All groups share one centre, and each spreads out both ways along 8 directions, with some noise.
In the rows, 128 means zero.
Known rows, each followed by its group:
[ 81 158 103 132 134 134 123 115 152 110 142 148  88 140 139  95] -> venin
[144 134 147 140 133 117 102 187 132 116 190 122 131 135 127 117] -> nas
[110 127 118  86 141 142  93 109 122 104 207 147 145 171  83 128] -> Sar
[138 160 137  77 144 110 222 123 139  80 115 129  77  81 133 102] -> voz
[134 127 123  93 143 114 137  79  95 113 108 166 125 140 162 102] -> voz
[160 138 101 179  91 109  75 193 147 166 147 147 122 151 145  94] -> rema
[110 163  68 103 108  93 138 165  96  97 129 118 121  95 101  80] -> zuva
[152 111 128 152  90  98  81 161 103 149  62 136 147 105 153  90] -> nas
[100 142 115  97 147 105 113 143  97 105 115 119 139  96 109 123] -> zuva
[133 149  79 133 121 109 112 114 116 134 102 167 105 141 158  85] -> Sar
[159 141  70 145 122 114 176 112 137 177 124 137 145 151 144  84] -> miror
[109 143  73 102 123  90  99 110  54 118  99 152 147 128 147  71] -> voz
[102  93 150 122 104 137 105 103 119 166  91 119 192 129 108 131] -> boka
[114 120 144  78 156 119 104  84 101  97  97 164 130 125 144  97] -> voz
[167 136 107 134 128 106 104 188  95 103 157 118 126 116 115 123] -> rema
[104 105 139 112 180 141  78  79  88 106 115 130 157 141 131 146] -> miror
[134 128 116  80 160 133 174  87  98  96 154 119 151 129 103 126] -> rema
[ 92 124 121 151 115 135  68 152 116 119 132 112 136 132 116 124] -> boka
[131 137  99 145 152 101 125 131 112 157  82 126 143 115 162 107] -> Sar
[163 126  83 109 151  96  75 158  84  99  79 122 150  86  93 119] -> rema
[137 119 109 124 169 129 125 117 150 182 138 131 184 145 102 151] -> Sar
[131 117 136  89 140 117  97 123  92 134 161 146 168 143 118 148] -> miror
[107 123 118 113 127 113  79 130  60 122 147 126 160 141 138 126] -> voz
[161 147  68 128  99 113 177 140  87 138 169 121 135 147 131 105] -> rema
[116 141 132 101 153 114 160  98 113 109 109 143 111 118 159 110] -> nas
[117 100 183 132 113 155 142 111 145 139 152 113 150 150 125 133] -> venin
[143 139 125  65 124  98 164 135  95 118 173 139 157 129 114  93] -> voz
[128 106 138 132 145 133  96  75 137 167 118 176 154 182 166 100] -> nas
[194 156 120 124 106  84 140 180 125 141 101 166  73 100 170 156] -> boka
[138 130  91 138 126 108  90 164 117 142 133 129 142 126 114 126] -> zuva
[122 118 137 118  95 136 115 150 162 147 161 122 155 132  77 129] -> miror
[151 129 103  88 160 103  99 139 150 103  82 158 129  94  91  78] -> zuva
[ 79 160 119 145 146 133 171 121 144 105 144 121  88 131 161  92] -> rema
[145 136 134 104 138 123 177 136 131 127 159 120 141 122 116 123] -> miror
[125 141  93 141 164 116 155 134 119 144 122  98 155 112 125 128] -> miror
[100 115 130 134  68 152  93 110 130 113 129 143 109 147 112 108] -> voz
[159 151 118 105 148 102 137 145  80 111 203 146 127 155 160 109] -> venin
[130 123 153 136 126 134 116 115  88 127 165 135 132 164 170 155] -> venin
[109 127 118 140 122 106  54 160 122 161 108 144 149 127 133 118] -> miror
[131 103 143 109 132 132 124 118 161 154 146 132 188 144  92  83] -> venin
[142 127 111 118 142 127 132 142 146 114 141 122 138 118  92 105] -> rema
[102 144 112 156 107 122 142 162 128 147 135  97 137 118 126 117] -> boka
[138 133  77 145 130 106 113 123 119 176 102 151 157 144 148  97] -> miror
[ 83 135 149 114 135 137 139 124 113 100 151 106 125 117 120 138] -> rema
[ 86 107 167 159 133 154  71 149 114 104 214  96 166 178 124  76] -> venin
[110 145 121 115 120 115 138 178 149 117 136 107 130  91  89 105] -> voz
[101 124 130 127 136 130 112 113  74 112 149 114 156 147 150 115] -> boka
[ 99 153 128  93 147 143 142  97 172 110 201 176  89 169 122 112] -> venin
[ 85 137 139 138 143 143 106 108 111 107 142 131 112 142 152 139] -> nas
[ 91 142 119  88 134 112 169 113 106 137 118 120 157 111 120 130] -> zuva
[110 150  83 122 146 128 115 140 121 119 182 127 129 146  97 131] -> Sar
[105 144 128 184 154 125  88 172 129 133 100  98 110 104 151 168] -> zuva
[ 82 150  89 174  98 134 106 147 124 129 123 112 103 129 132 118] -> nas
[137 141  72 144 127 102  80 134  71 122 127 152 127 148 165  84] -> zuva
[101 106 163 136  79 137  92 156 135 123 131 108 151 120 105 101] -> Sar
[107 119 114 126 117 144 101 134 134 112 174 119 151 151  84  94] -> boka
[112 125 128  92 153 114 171 129 113 116 131  89 183 100  95  80] -> Sar
[108 134 130  74 112 118 140 111 110  83 116 144 118 106 114  92] -> voz
[ 89 158  87 129 141  98 152 153 101 169  92  93 155  84 122 168] -> zuva
[158 127 169 117 173 103 104 129  83 132 141 164 125 147 201 168] -> boka
[117 119 139 146  91 134 120 148 141 142 110 102 130 109 109 156] -> venin
[141 116 139 123 114 109 162 139 137 163 101 111 172 113 132  95] -> Sar
[130 132 114 118  93 120  88 131 104 115 145 159 116 150 136 105] -> miror
[144 116  98 146 153 116  73  95 121 167 106 174 153 171 162  88] -> rema
[133 100 157 148  84 124 123 125 128 222 103 125 191 145 144 167] -> boka
[122 142  77 127  80 115 134 129 119 145 122 131 141 133 112  88] -> voz
[ 72 144 113 125 187 119 134  91  58  95 124 106 154 132 173  80] -> boka
[177 137  97 135 102 105 134 150  72 157 160 142 136 154 160 146] -> venin
[127 145  66 126 114 110 128 125  75 137 134 126 144 135 128 127] -> nas
[138 125 146  83 130 110 144 133  99 111 120 124 145 101 115 135] -> nas
[129 115  92 136 116 133  74 100  85 130 145 152 156 178 136  84] -> boka
[ 77 130 133 114 128 136 124  63  89 111  62 140 118 117 169 139] -> nas
[111 127 183 144 160 142  80 136 109  44 142 129  72 127 178 108] -> zuva
[129 164  92  83 123  75 120 163  89 111 117 160 113  98 139 105] -> miror
[127 140 117 161 122 128 154 122 131 146 122 131 112 146 175 106] -> zuva
[116 152 107 124 146 109 163 157  88 103 147  90 138 105 135  99] -> Sar
[142 135  51 139  67  93 110 136  83 190  76 141 169 125 129 112] -> rema
[ 82 135  91 152 137 126  80 127 141 131 102 136 131 132 125  67] -> venin
[126 146 110 100 114 106 167 126 104 100 123 130 122 115 135  56] -> Sar
[163 119  91 153 137  93  63 149 113 167 100 155 160 146 152  70] -> nas

New rows. What belongs after each?
[164 129 101 162  94 104 151 160  86 154 137 104 157 137 153  96] -> venin
[132  86 147 137 151 124  80  99 146 197  66 148 195 144 135 124] -> Sar
[118 119 161 143 107 139 123 111 116 129 139 140 118 153 173 127] -> nas
[131 136  83 112  98 128 117 110 144 138 148 173 112 156 114  93] -> Sar
[121 132 131  77 167 123  71 106 129 121 153 191 114 147 126 167] -> venin
[129 151 160 119 132 111 189 179 151 131 157 102 118  96 128 150] -> boka
[128 139 123  77 121 113 124 120  98  85 133 154 108 116 127 111] -> miror
[146 134 139  76 141 101 136 126 121 132 133 166 138 127 141 109] -> miror
[125 119 118 175 141 120  66 115 167 170  76 173 128 160 173  62] -> nas
[119 123 126 148 141 133  63 174 123  95 145 106 130 122  98 129] -> rema
[172 139 103 101 110 104 164 121 106 147 174 166 144 165 151  76] -> voz
[110 136 123 110 125 128 110 125 157 135 113 147 111 116 107 155] -> venin
[144 119 145 150 163 142 131  92 162 140  97 153 104 141 168 143] -> voz
[120 121 134 158  85 149 125 140 168 130 145 121 115 141 112  97] -> miror
[133 149  82 152 117 128 153 137  95 128 169 101 127 145 136 123] -> miror
[116 111 164 129 131 148 130 109 165 112 112 129 118 122 122  99] -> miror
[122 133  96 138 122 116  86 113 118 141  83 163 122 137 156  97] -> Sar
[ 85 117 157 134 143 143  66 137 103  89 134 108 127 119 117 149] -> miror
[133 126 161 155  98 116  93 156 155 137  69 153  83 107 167 137] -> Sar
[120 115 132 145 147 147 131  77 112 149 103 129 130 140 158 193] -> voz
[124 115 151 161 136 134  79 178 159 154 168 111 160 142 105 141] -> voz
[125 122 123 175 128 127  69 156 178 159 120 147 132 149 138  76] -> nas
[155 143  98 123 125  99  70 172  80 133 183 153 127 150 135 162] -> venin
[ 96 136 128 104  89 130 123 133 138  83 114 135  95 103 102  81] -> voz
[165 156 118 133 144 100 189 159 144 149 122 130  97 109 162 149] -> Sar
[132 113 141 131 138 127 111 132 135 158 136 125 169 140 121 134] -> Sar
[126 141  98 158 110 145 182 116 153 114 111 107  96 124 127  76] -> miror
[135 141 112 159 173 114 102 149 131 160 110 130 124 122 152 175] -> Sar
[129  92 153  68  97 133  98  91 118 143 165 167 190 171  93  99] -> voz
[134 161 106 128 159  97 185 160 131 127  95 107 114  77 139 118] -> Sar
[129 139 104  94 168 101 131 102 118 127  96 162 130 116 146  96] -> venin
[ 93 155  58 122 103 120 175  91  85 126  58 106 110  91 128 149] -> voz
[115 156  99 152 105 129 124 170 127 121 222 127 114 168 127  86] -> venin
[134  94 139 114 149 114 106 111 125 157  59 128 193 108 113  95] -> venin
[127 127 111 170 118 109 124 159 106 164 106  96 166 125 148 105] -> Sar
[ 84 106 139 151 124 147 110  98 155 147  54 116 150 115 123 104] -> venin
[114 116  84 131 116 165 139  59 108  94 121 116 123 150 102 106] -> miror
[118 159  33 136 137 115 121 123 104 139 157 132 143 154 112  86] -> Sar
[178 137  60 159 100 105 136 120 147 200 128 176 143 182 161  48] -> voz
[107 107 155 120 165 129  63 113 108 139 111 139 162 138 135 154] -> zuva
[170 140 118 162 157 112 138 139 154 151 130 160 103 151 184  87] -> voz
[105 147 133 129 116 128 155 139 134  88 133 117  89 110 141  84] -> zuva
[ 88 105 119  91 105 135 102 108  91 147 132 109 197 127  70 158] -> voz
[109 110 190 133 103 129 112 118 120 115  72 130 116 109 170 120] -> nas
[165 111 139 168  95 121 171 153  74 145 165  73 179 150 167  75] -> venin
[124 131 106 106 120 109 123 157 113 122 101 109 146  87  87 122] -> nas
[ 93 119 120 148 123 140  77 116 150 146 139 139 152 160 118  91] -> venin
[155 121  95 252  91 167 163 128 166 194 167  91 141 200 167  82] -> miror
[138 135  95 111 143 112 139 103  82 137 138 147 142 149 151 122] -> nas
[175 141  77 121 106 101 143 173 141 157 155 135 143 127  93 114] -> zuva
[116 132  81 120  84 132 153 145 143 140 122  96 157 105  48 118] -> rema
[110  98 169 121 106 121  86 122 115 129  93 131 160 124 135  89] -> Sar
[120 120 145 106 135 121 125 124 163 133  99 146 134 111 117  96] -> miror
[129 123 120 123 145 110 113 136 110 128 110 124 153 117 131  96] -> venin
[121 107 135 114 122 128  75 125  94 154 170 135 182 164 118 147] -> zuva
[170 129 152 137 140 106 112 173 127 125 171 140 126 142 162  90] -> nas
[109 152  82 149 124 108  82 179 110 118 145 118 127 123 122  87] -> venin
[152 141  85 136 134 111 145  86  76 145 122 162 124 161 193 116] -> voz
[145 111 138 122 122 133 127 112 139 163 151 144 160 159 122 134] -> voz
[147 146 115 101 101  92 127 161 113 138 159 163 125 133 137 103] -> miror
[133 128 130 155 103 129 137 179 158 163 159  98 149 127 100 141] -> Sar
[176 105 184 112 147 100  60 161  94 136 163 166 147 149 168 148] -> rema
[143 145 166 110 159 122 156 143 140  78 143 142  78 112 161 106] -> voz
[104 116 158 141 125 126  92 155 116 118 121 111 136 118 129 131] -> Sar
[109 129 158 112 154 124 123 118  94 127 144 125 146 137 159 152] -> zuva
[152 138 170 172 186 113 102 204 177 122 162 123 105 121 156 103] -> voz
[152 140 112  79 143  91 131 119  81 132 140 172 142 141 155 115] -> miror
[193 122 159 113 109  95 178 141 127 143 125 154 128 131 173  74] -> nas
[149 101 208  69 157 141 131  66 126  88 150 182 115 155 158 117] -> voz
[149 118 160 130 116 121 113 128 175 165  83 164 118 123 139 141] -> Sar
[ 83 147 120 106 164 125 162  97 167 102  87 133 102 104 129  63] -> venin
[113 124 155 135  81 132 116 156  92 108 154 100 130 119 126 156] -> nas
[140 150  78 194 132 128 185 131 140 144 110 101 113 136 168  79] -> miror
[144 136 126 129 168 109 156 165 152 167 144 107 166 114 113 143] -> voz
[146 146 102 176 102 116 133 126 112 130 130 149  89 162 196  71] -> miror
[146 137  60 114  96 145 209  95 142 141 147 110 143 139  69 103] -> miror
[109 110 184 186 135 166  84 162 173 126 155  98 103 135 125 190] -> voz
[117 124 154  84 156 126 124 113 140 116 116 152 123 109 115 149] -> venin
[158 132 113 133 120 109 122 141  80 133 159 142 140 152 165 117] -> nas
[148 143 104 153 156 116 142 159  97 156 185 107 156 150 144 158] -> Sar
[132 145  79 154  94 121 105 145 113 140 161 145 112 161 143 112] -> Sar
[144 144 129 122 171 109 149 141 145 138 113 131 115 105 141 156] -> Sar
[122 125 103 151  94 132 102 128 129 149 133 137 134 153 126 108] -> voz
[120 126 100 116 133 111 106 100  61 134 126 141 157 147 157 130] -> voz
[133 120 122 126 108 140 135  80  90 137 142 140 133 163 153 156] -> voz
[134 125 128  95 181 127  97  91  95 118 172 160 144 164 142 140] -> Sar
[171 131 128 117 147  97 104 169 119 117 129 144 128 115 132 109] -> rema
[157  91 150 105  58 119 121 148  94 153 129 114 183 123  95 148] -> nas
[105 127 118  79 146 112 144 105  80 126 115 116 172 104 106 151] -> voz
[ 90 115 132 126 109 150 113 100 109 143 160 113 169 156 107 145] -> rema
[146 151  67 157 124 104 145 140 103 160 119 128 137 140 158  94] -> Sar
[189 122 109 133 119  96  94 160 128 165 127 163 149 146 139  98] -> rema
[153 118 110 124 150 145 108 153 129  87 189 101 145 135  64 123] -> rema
[ 89 155  88 153 147 111  81 157 105  99 131 125 111 128 145  75] -> venin
[145 154  86 116 106 101 166 134  56 115 136 121 120 122 157 124] -> nas
[160 136 128 131 117 121 177 151 128 150 192 123 141 154 140 120] -> miror
[113 103 129 121  82 146  93 103 163 147 120 151 144 153  94 100] -> voz
[134 125 140 149 115 130 120 146 177 160 163 148 130 160 132  98] -> rema
[130 120 105 163 163 117  42 141 141 131  61 150 119 120 142 106] -> zuva
[119 133 117  83 135 111 105 149 146  86 110 131 128  87  69  88] -> zuva
[ 77 145 127 138 135 126 148 148 124 124 118  83 143  98 118 113] -> boka
[125 121 172 133 149 142 120 131 192 113 113 143  93 119 129 108] -> voz
[138 127 133 143  82 140 137 127 128 164 133 135 110 143 139 192] -> venin
[125 143  95 120  76 118 155 146 114 121 165 121 131 137 114  60] -> Sar
[112 112 132 173 120 145  73 131 133 147 126 123 146 154 140 114] -> miror
[106 137 126 150  99 145 105 133 142 138 164 133 111 154 126 149] -> venin
[105 116 172 107 112 142 116 163 184 106 147 120 123 108  70 111] -> voz
[136 139 109 113 174 109 153 122 127 148 114 128 149 117 131 128] -> Sar
[130 120 152  92 155 112 113 134 113 113 105 130 146  97 120 145] -> venin
[ 94 147 135 114 148 120 105 150 119  85 110 124  92  92 128 148] -> venin
[135 132 111 137 111 129 142 123 141 151 165 139 144 163 127  86] -> venin
[109 136  90 164 113 129 142 104 132 155 109 127 140 155 152  51] -> venin
[122 150  87 129 128 146 187 124 152 106 178 100 120 134  89  94] -> rema
[116 167  82 131 147 102 117 118  91 110 107 163  76 124 181 129] -> venin
[ 86 125 123 121 110 130 127 139 159 151 110 110 157 107  81 125] -> zuva
[152 158 100 136 111 113 137 143 149 143 130 161  80 135 146 131] -> Sar
[132 122 155 127 142 131 127 145 168 125 136 129 121 120 120 121] -> voz
[144  97 151 109  88 109  80 164  63 124 112 107 178 102 110 150] -> nas
[133 144 134  87 189 119 156 139 142 100 173 136 126 121 113 115] -> nas
